The rows of a group lie close to one hidden flat surface of 10 dimensions, which may be shifted away from zero. Surfaces can cross.
In the rows, zero is written as 128.
Some rows, each with its group after it:
[135 155  58 110 123 167 148 128 140 110 142 161 168 145 142 160 173 139
 115  95 110 144 130]  (3)
[157 165  92  69 130 150 165 115 126 136 133 115 141 136 152 154 182 131
 124 130 123 109  90]  (0)
[124 211 129  38 103 154 123 167 114  79 125  94 107 187 140 129 133 119
 117 165  69 148  74]  (5)
[109 150 134 161 155 142 139 126 153 109 133 134 131 155 147 117 111 109
  91 132 134 131 167]  (5)
[ 13 138 113 195 150 146 111 179 137 115 108 103 130 137 144 103 116 112
 150  95 144 125 194]  (2)
[109 124 115 161 136 136 136 122 128 139 110 126 124 153 141 146 122 122
 133 104 142 148 146]  (4)
[208  27 145 173 140 114  70 154 156 168 102  95 107  93 133 165 123  67
 127  93 205 128 113]  (5)
[143 100 138 130 145 140 139 136 128 134 168 167 148  54 116  97 130 126
 104 127 127 101 147]  (1)
[145 112 119 135 182 150  59 127 137 164 129 120 153 116 154 170 142 103
 131 146 163  88 123]  (2)
[109 162 136  63 120 145 118 177 116 163 141 108 102  85 113 105 158 117
 116 160 106  86 120]  (2)
[ 91 131 153 176 108  96  79 111 135 122 100 135 116 170 116 155  83 130
 153 115 111 145 144]  (1)
[108 158 154 179 104 103 103 108 131  91  81 117 114 176 122 160 123 149
 164  71 137 151 120]  (4)
[146 148 164 130 120 121 128  84 109 159  99 127  90 165 107 125  98 151
 118 172 154 146 130]  (4)
[138 200 145 124 127 116  55 127 117 160 149 153 101 142 171  84  81 139
 155 129  90 140 113]  (1)
[171 131 155 157 138 117 124 154 133  73 134 102 120 115 138  62 150 147
 136  99 168 160 116]  (1)
[ 99 155  93  95 136 159 163  96  94 160 110 123 136 162 139 183 148 138
 143 141 121 120 107]  (5)
[171  51  51 112 101  94 129 149 142 162 150 121 133 128 120 109 151 141
 147 155 141 171 134]  (3)
[ 59 123  57 144 151 166 162 132  95 166 107 118 154 132 134 223 208 130
 165  56 139 118 125]  (4)
[ 90 114 114 200 156 135 127 140 146 110 132 138 141 137 152 121 115 112
 124  83 146 147 175]  (4)
[111 173 127 115 125 126 125 129 123 159 134 143 117 114 103 119 170 156
 121 141 124 112 146]  (4)
[169  66 113  83 133 159 197 111 134 103  95  75 157 119 123 150 156 114
 108 163 196  93 106]  (1)
[107  99  65 111  84 167 146 175 145 123 104 123 129 145 129 153 113  92
 110 100 117 155 150]  (0)
[175  76 203 107 115  90 129 145 109 121 139 102  77 104 127 115  57  75
 120 145  90 145  67]  (2)
[105 151 149 149 123 101 150  89 122 160 139 165 118 114 107  83 121 171
 125 148 127 114 170]  (2)
[175 157 121  94 122 139 128 124 142 124 133 135 128 138 118 123 158 139
  98 157 138 129 125]  (5)
[153  80 183 107 129 132 145 104 123 160  96 101 109  99  87 133 108 114
  94 189 182  84 128]  (1)
[ 95 194 199 103 122 130 103 140 115  84 117 110  99 161 137 130  70 102
 119 146  69 119  98]  (3)
[118 113 129 201 186 177 121 102 129 116 132 167 163 123 149 116  99 132
  99 112 183 139 187]  (4)
[158 145 149  77 115 140 134 128 123 152 123 122 107 104 127  99 119 127
 116 158 132 102 109]  (0)
[131 121 151 156 140 124  87 133 128 133 136 141 119 123 146 107  76 109
 131 121 119 136 132]  (1)
[153 150 139 165 161 111  50 152 156 120 130 113 128 142 136 162 182 115
 135 107 148 128 121]  (2)
[122 161 112 159 126 101 137 137 153  63 136 121 139 178 139 177 187 123
 138  62  88 169 105]  (2)
[133 106 118 139 157 141 114 137 117 145 154 150 138 103 122 126 141 128
 112 141 139 134 144]  (1)
[138 126 133 114 144 135 151 119 117 203 146 152 117  62  88 116 182 145
  98 158 155  86 157]  (3)
[ 69 136 184 111 131  82 139 186 109 113 157  76  84  92  98   6 124 145
 140 202 111 112 150]  (0)
[194 102  94  72 110 183  99 152 139 158 136 155 140 102 147 139  95  87
  92 135 125 126 117]  (4)
[141 135 142 164 128 122  89 162 150 119 122 118 107 125 124 101 142 123
 123 103 159 150 150]  (2)
[102 174 144 122 123 120 119 140 134 111 147 154 124 128  98 152 160 131
 101 126  79 121 139]  (3)
[123  85 101 125 143 135 139 154 122 128 157 128 136 119 142 102 107 111
 121 150 120 150 140]  (0)
[124  87  82  87 121 205 125 154 115 191  91 125 132 110 137 200 111  70
 109 116 148 108 121]  (0)
[126 115 116 120 139 145 149 117 112 147 133 139 136 117 124 140 134 129
 119 141 134 125 130]  (2)
[114 150 120 139 127 132 118 122 134 123 128 149 137 138 116 150 148 139
 121 112 118 132 143]  (3)
[139 157 137 118 131 120  84 131 111 139 119 111 112 154 139 121 129 146
 154 147 134 141 101]  (1)
[146 175 129 105  99  85 129 133 136 114 144 124 101 163 125 147 156 129
 135 115  66 161  89]  (0)
[139 113  88  75 152 157 168 134 150 176 150 104 147 100 187  99 113  81
 113 168 136  69 127]  (3)
[125  95 108 163 148  89 226 150 195  22 225 159 169 113 133  29 135 119
  55 148  81 163 199]  (3)
[163 124  80 108 166 137 122 106 159 145 159 132 161 162 163 118 135 124
 102 201 145 121 144]  (4)
[102 151 117 153 161 165 140 134 133  82 153 156 162 125 159  88 106 130
 106 113 123 134 164]  (3)
[ 73 110 147 163 152 104 131  78 133 127 129 146 165 112 100 100 105 168
 140 183 147  69 182]  (1)
[131 139  99  94 116 145 137 148 146  97 131 112 139 158 163 160 117  87
 124 114  85 136  96]  (3)
[120  95 161 141 153 128 100 122 101 152 117 112 114 129 116 166 112 112
 130 153 142 127 118]  (2)
[117  98 159 164 127  87 136 134 136 184 123 114  92  82 116 132 140 104
 136  98 143  98 139]  (5)
[105 129 108 120 133 122 129 110 106 167 116 117 127 141 110 172 167 147
 147 147 137 119 127]  (4)
[104 147 119 140 164 131  97 117 147 159 146 144 154 105 148 115 133 131
 132 144 136  76 158]  (2)
[ 97 145 127 145 145 133 115 127 114 141 120 132 131 135  99 159 171 151
 128 136 144 125 146]  (2)
[144 104 100 147 157 148 127 105 129 151 137 154 149 140 144 183 134 106
 107 122 135 137 134]  (0)
[166 114  76  74 143 183 143 134 128 161 154 149 148 114 151 133 133 109
  89 160 132 124 126]  (4)
[ 89  64 166 227 147  98  90  71 116 115  83 143 154 139  82 179 100 161
 163 116 180 126 166]  (1)
[130 144  90 137 148 140 193  88 146  67 100  85 171 178 158 110 168 161
 141 135 190 118 135]  (0)
[ 92 148 135 157 130 126  97 149 146  89 118 115 130 149 165 112  83 103
 145  95 110 132 134]  (3)
[148 145 135 118 138 114 129 113 131 145 149 140 118 127 123 132 142 131
 109 151 115 125 125]  (0)
[171 153  90 127 121 157 138 126 138 158 172 215 139  89 114 118 163 149
  76  96 119 151 167]  (1)
[148 190 154 164  90  64 139 106 158  78 154 168 110 148 110  68 145 181
 129  90  92 174 148]  (0)
[131  91  71  98 139 151 146 162 156 153 140 100 142 110 186 142 127  61
 127 111 121  98 113]  (3)
[169  62 131 144 118 135 113 122 142 141 137 164 124 122 127  96  39 108
  94 160 141 161 163]  (0)
[ 94  92  69 114 157 156 148 152  44 130 141  94 159 105 177  84 136 170
 224 102 145 155  79]  (0)
[144 137 110 126 133 155  96 161 123 120 108 109 127 142 123 152 174 136
 133 110 165 151 118]  (5)
[119 108 165 111 162 156 123 141  95 116 135 113 134 100 125 134 111 107
 120 151 126 109 103]  (4)
[125 131 185 126 130  98 120 148 143 100 139 118 120  82  81 125 165 125
 110 133 119  91 125]  (5)
[114 174 149 151 115 111 124 104 124 120 105 130 110 164 111 120 133 168
 137 129 138 147 141]  (5)
[163  86 175 120 141 110 114  96 134 113 122 115 132 135 122 160  80  97
 110 177 131 110 102]  (5)
[108 122 189 206 185 127  92 126 154 129 130 142 131  97  92 124 143 121
  79 142 184  94 200]  (5)
[155 119 185 183 145 113 141  72 133 123 116 154 136  88  86  60 128 190
 110 147 214 103 182]  (1)
[115 155  56 155 129 134 142 126 175 133 150 151 169 119 169  51 147 160
 140 103 154 108 191]  (3)
[114 111 117 178 136  83  62 123 165  87 132 140 176 125 103 143 168 165
 165 117 136 106 154]  (4)
[113 126 109 128 170 172 130 107 110 154 118 124 142 172 160 156 100 110
 110 170 150 135 139]  (5)
[119 156 173 118 106 145  74 197 120 124  93 100  83  95  66 103 172 141
 115 131 164 123 143]  (2)
[135 141 149 156 127 115 117 118 139 147 111 125 102 147 124 120 123 131
 122 130 153 137 147]  (5)

New rows, each followed by its group:
[119 132 168 127 100 100  93 142 130 153 100  90  76 147 159 118  51  85
 159 117 106 123  98]  (2)
[ 76 151 171 186 211  86 121 115 112 130 160 109 131 129 129 154 191 134
 139 133 127 107 131]  (0)
[140 152 127 139 131 115  76 132  99 151 133 150 115 131  95 149 183 174
 144 117 134 159 123]  (1)
[ 89 123 164 138 133  98 128 137 129 121 141 128 124  97  83  89 137 150
 122 168 123 101 162]  (1)
[110 113 237 147 125  72  93 167 134 104 130  80  67 115 116  53  49  89
 123 172 111 121 128]  (0)
[104 130  86 111 130 152 148 135 103 158 112  98 115 169 171 160 118 107
 152 115 123 152 104]  (5)
[143 109 106 170 109 120 111 127 122  54 124 139 140 184 139  74  75 169
 157 116 134 223 139]  (3)
[118  79 160 126 158 123 131 159  80  95 141  68 124  95 178  27  61 124
 187 147 145 132  89]  (0)
[151  93  60 119 125 161 154  84 140 138  91 123 159 191 132 177 129 138
 116 165 179 149 145]  (0)
[103  91 149 176 152 103  98 142  82 173 137 112  84 136 134  47  70 153
 161 177 160 180 156]  (5)
[ 93 196 188 114 162 114 150 142 144 143 151 113 106  81 102 101 202 123
  83 160 125  49 155]  (0)
[ 62  86 110 179 209 121  44 153  93 127 163 111 166 144 174 131 100 120
 189 156 124 137 131]  (1)
[119 181 148 116 118 150 114 118 116 107 107 144 125 159 116 194 137 126
 116 103  98 134 102]  (3)
[125 184  70 104 131 164 173 120 138 145 144 145 136 159 157 110 157 141
 100 136 124 142 152]  (5)
[ 79 152 129 175 113  91 157 104 101 129 121 132 107 161 128  80 112 185
 175 110 122 176 154]  (5)
[ 56 188  90 127 123  94  82 186 128 118 163 124 111 183 115 128 177 148
 149 145  51 171 146]  (1)
[147  79 140 130 175 146 116 124 100 161 163 164 154  46 103 120 148 144
 117 149 157  96 138]  (1)
[125  97 150 165 163 103  48 115 142 106 141 146 176 101  95 133 144 158
 145 163 154  90 153]  (4)
[ 88 143 105 114 109 122 143 169  95 161 119  86  83 149 162 110 119 115
 171 100 102 166 103]  (5)
[ 72 128 158 151 145 108 151 162 132 136 146 101  97 111 147  96  99  81
 120 118  95 115 146]  (5)
[163  63 134 162 116  85 139  77 121 160 105 122 121 134 128 158 100 134
 163 111 157 138 105]  (5)
[217 107 109 154 141 105 147  52 144 141 153 173 147 149 148 155 137 150
 118 115 145 161 111]  (2)
[118 151  45 139 149 154 139  78 172 181 131 171 188 136 136 198 200 141
 111 117 149  78 176]  (3)
[173 169 177  51 102 127  74 137  93 235 146 161  62  78 100 183 122  91
 103 143  61  96  68]  (0)
[ 86 143 125 124 133  78  91 138 170 156 154 124 125 137 119 122 131 113
 125 188  87  87 161]  (3)
[127 128 185 176 113 126  92 118 161 172 119 186  93 100  71 131  90 112
  58 135 141 113 206]  (0)
[122  70  79 159 141 103 103 120 164 169 126 122 149 146 142 163 129 105
 144 141 144 118 152]  (3)
[110  58  99 192 170 158 109 108  92 147 108 133 159 139 157 172  95 123
 165  92 176 155 133]  (0)
[ 31 182 175 169 168 122 127 144 102 160 145 130  94 114 103  67 129 150
 114 171 126 115 199]  (5)
[139 119 160 160 121  83 168 103 174 115 141 137 116 123 138  96  89 102
 103 119 112 116 149]  (5)
[104 157  96 123 132 145 100 136 152 163 123 122 140 125 180 108 107 109
 149 117 132  80 142]  (2)
[114 117 152 131 161 161 130 159 119 129 126  99 127  83 170 137 113  71
 130  87 134  86  98]  (0)
[133 186 163 139 101 175 165 115  99 127  91 148  88 144 130 117  98 133
 101  72 142 165 127]  (4)
[ 89  98 170 172 158 113 137 141 113  66 131 107 137 128 127 121 106 115
 137 111 127 136 127]  (4)
[143 128 163 167 106 117 127 154 112  94  99 117  85 145  62 139 176 157
 113  99 162 203 139]  (2)
[198 141  94 110 117 146 168 115 160  81 150 146 157 135 182 116 119 112
 111  79 118 145  96]  (0)
[137 109  57  67 111 194 117 147  99 227 131 171 128 103 119 224 154  94
 110 112  98 132 110]  (0)
[109  88 203 157 157  93  84 185 126 145 140  91  90  65  96 102 130  92
 123 142 142  99 138]  (5)
[112 206 180 115 112 123 118 104 122 102 113 137 110 161 108 134 113 141
 113 145  94 121 122]  (3)
[115 112  64 131 136 188 120 156 130 188 101 113 128 134 170 122 114 104
 132 118 180 135 155]  (2)
[149 155  79  93  99 146 152 104 146 139 118 139 147 146 175 135 116 126
 145  96 115 113 106]  (2)
[136 126 139 133 154 150 120 148 150  50 144 126 164 124 114 136 160 122
  90 136 132 124 135]  (5)
[121  81 145 146 166 146 127 141 109 114 117  85 137 117 175 113  78  92
 154 118 160 118 102]  (0)
[ 83 119 126 199 145 107 182  78 145 140 124 154 146 123 123 148 144 139
 131  81 144 104 173]  (5)
[125 119 107 116 115 101 187  85 104 138 129 120 113 194 150 203 116 110
 148 112  70 173  71]  (2)
[125 130 146 112 122 118 112 143 125 135 118  93 101 149 138 138 104 101
 133 145 113 133 101]  (4)
[119 165 130 137 103 126 134 136 136 131 127 153 117 115 115 126 152 140
 129  77 111 135 141]  (0)
[135 139 111 140 114 136 137 115 118 109 104 120 136 150 154 139 127 142
 166  71 137 150 100]  (0)
[119 163 135 119 143 146 139  81 135 111 116 128 146 175 166 119  71 125
 117 170 129 110 132]  (3)
[ 93 113 128  91  91 117 140 131 115 172 131 165 121  91  27 202 190 141
 100 158  83 104 149]  (1)
[168 120 159 127 160 154 120  89 107 163 122 133 136  99 153 134 106 123
 125 137 172  93 106]  (0)
[129 116 130 101  80  92  95 226 134 201 129  84  60  37 121  70 164  98
 167  80 121  98 112]  (3)
[169 141 148  99 124 124 108 169  98 156 186 182 114  21  69 109 208 160
 110 104 102 122 114]  (1)
[112  77 105 104 111  78 184 126 111 164 146 110 109 129  88 125 155 145
 137 187 109 142 133]  (4)
[122 128 143 121 110 118 121 118 132 130 143 161 139  89 123 125 100 125
 132 111  93  94 126]  (1)
[106  82 159 159 157 119 118 169 137 113 138 105 133  74 109 148 166  95
 123 101 140  98 132]  (5)
[193 144 129 170 147  59 150  91 134 171 180 165  87 159 117 123 187 161
 101 136 122 206 139]  (2)
[ 80 175 219 134 143 117 114 150 119 122 143 135  93  89  93 113 122 110
  91 141  88  90 143]  (3)
[119 114 121 123 110  97 114 144 161 138 120 107 115 145 126 190 142  82
 130 116  91 115 112]  (3)
[117 105  92 179 122  87 115 116 161 106 146 160 152 160  97 150 155 152
 125 127 117 164 176]  (3)
[133 175 121 146 120 137 113 117 131 198  93 128  87 154 126 137 155 142
 121 118 170 136 156]  (5)
[109 175 140 110 106 104 100 131 140 129 126 128 114 152 116 132 130 134
 133 147  89 119 128]  (3)
[ 83  98  78 149 156 175 164 140 124 123 111 113 165 124 140 130 149 130
 130 113 180 115 168]  (0)
[221 139 155  68 120  89 143  85 140 112 147 107 115 167 150  82  95 136
 115 219 120 137  74]  (0)
[103 122 140 173 127 113 151 144 112 134 130 124  89 145 101 117 143 139
 117 119 135 181 160]  (2)
[ 52  95 164 160 154 131 182 139  69 118 106  80 104 132 124 164 123 106
 155 101 124 143 103]  (4)
[117 114  90 146 149 141 159 141 144 111 155 141 154 125 144 118 149 120
 113 114 127 139 151]  (0)
[119 123  93 123 133 154 145 137 129 127 126 131 144 129 141 142 143 122
 123 112 133 132 134]  (2)
[137  95 115 141 158 141 124  95 118 114 121 127 163 150 135 163 125 136
 134 148 159 132 119]  (4)
[ 86 107 123 163 156 142 116 189 121  95 126  98 138 106 123 146 180 113
 146  71 142 131 132]  (5)
[179 104  88 104 125 131 210  86 153 130 141 134 148 136 152 100 128 133
 102 156 153 129 136]  (3)
[ 85 155  75 147 143 114 168 176 152 124 212 188 143  98 104 109 217 139
  85 103  64 150 193]  (0)
[149 118 116 129 100 137 115 156 105 147 111 123 104 107 125 101 132 148
 156  85 153 160 114]  (3)
[145  89 156 134 132 128 122 118 109 155 106 116 106 119 121 146 101 112
 128 138 153 129 114]  (3)
[136 113 135 119 135 136 156 112 140 127 145 146 148  89 125  92 117 132
 103 149 139  89 154]  (1)
[124  64  90 127  99 106  66 180 153 154 109  90 116 144 153 192  97  55
 165  94  99 135  99]  (4)
[104 106  94 128 162 157 163 152 126 131 149 118 142 124 159 129 133  96
 113 127 122 133 139]  (4)
[162 128  96 109 131 146 142  95 121  95 131 142 159 175 139 125 120 159
 124 158 135 165 116]  (5)
[149 126 154  27  84 160 179 138  83 126 124 130 113  74  74 122 133 140
 103 162 101 105  86]  (2)
[166 161 145  45 111 130 143 104 122 128 121  97 137 100 156  85 118 143
 157 160 130  63  66]  (1)
[176 118 106 108 100 152 114 102 123 131  85 126 132 163 151 202 107 110
 148  86 137 144  71]  (1)
[143 118 109 119 107  96 115 113 142 135 127 135 133 143 100 139 151 158
 141 150 126 132 130]  (4)
[109 128  92 123 178 146 155 126  86 115 133  83 159 139 186 156 175 133
 188  93 139 125  66]  (0)
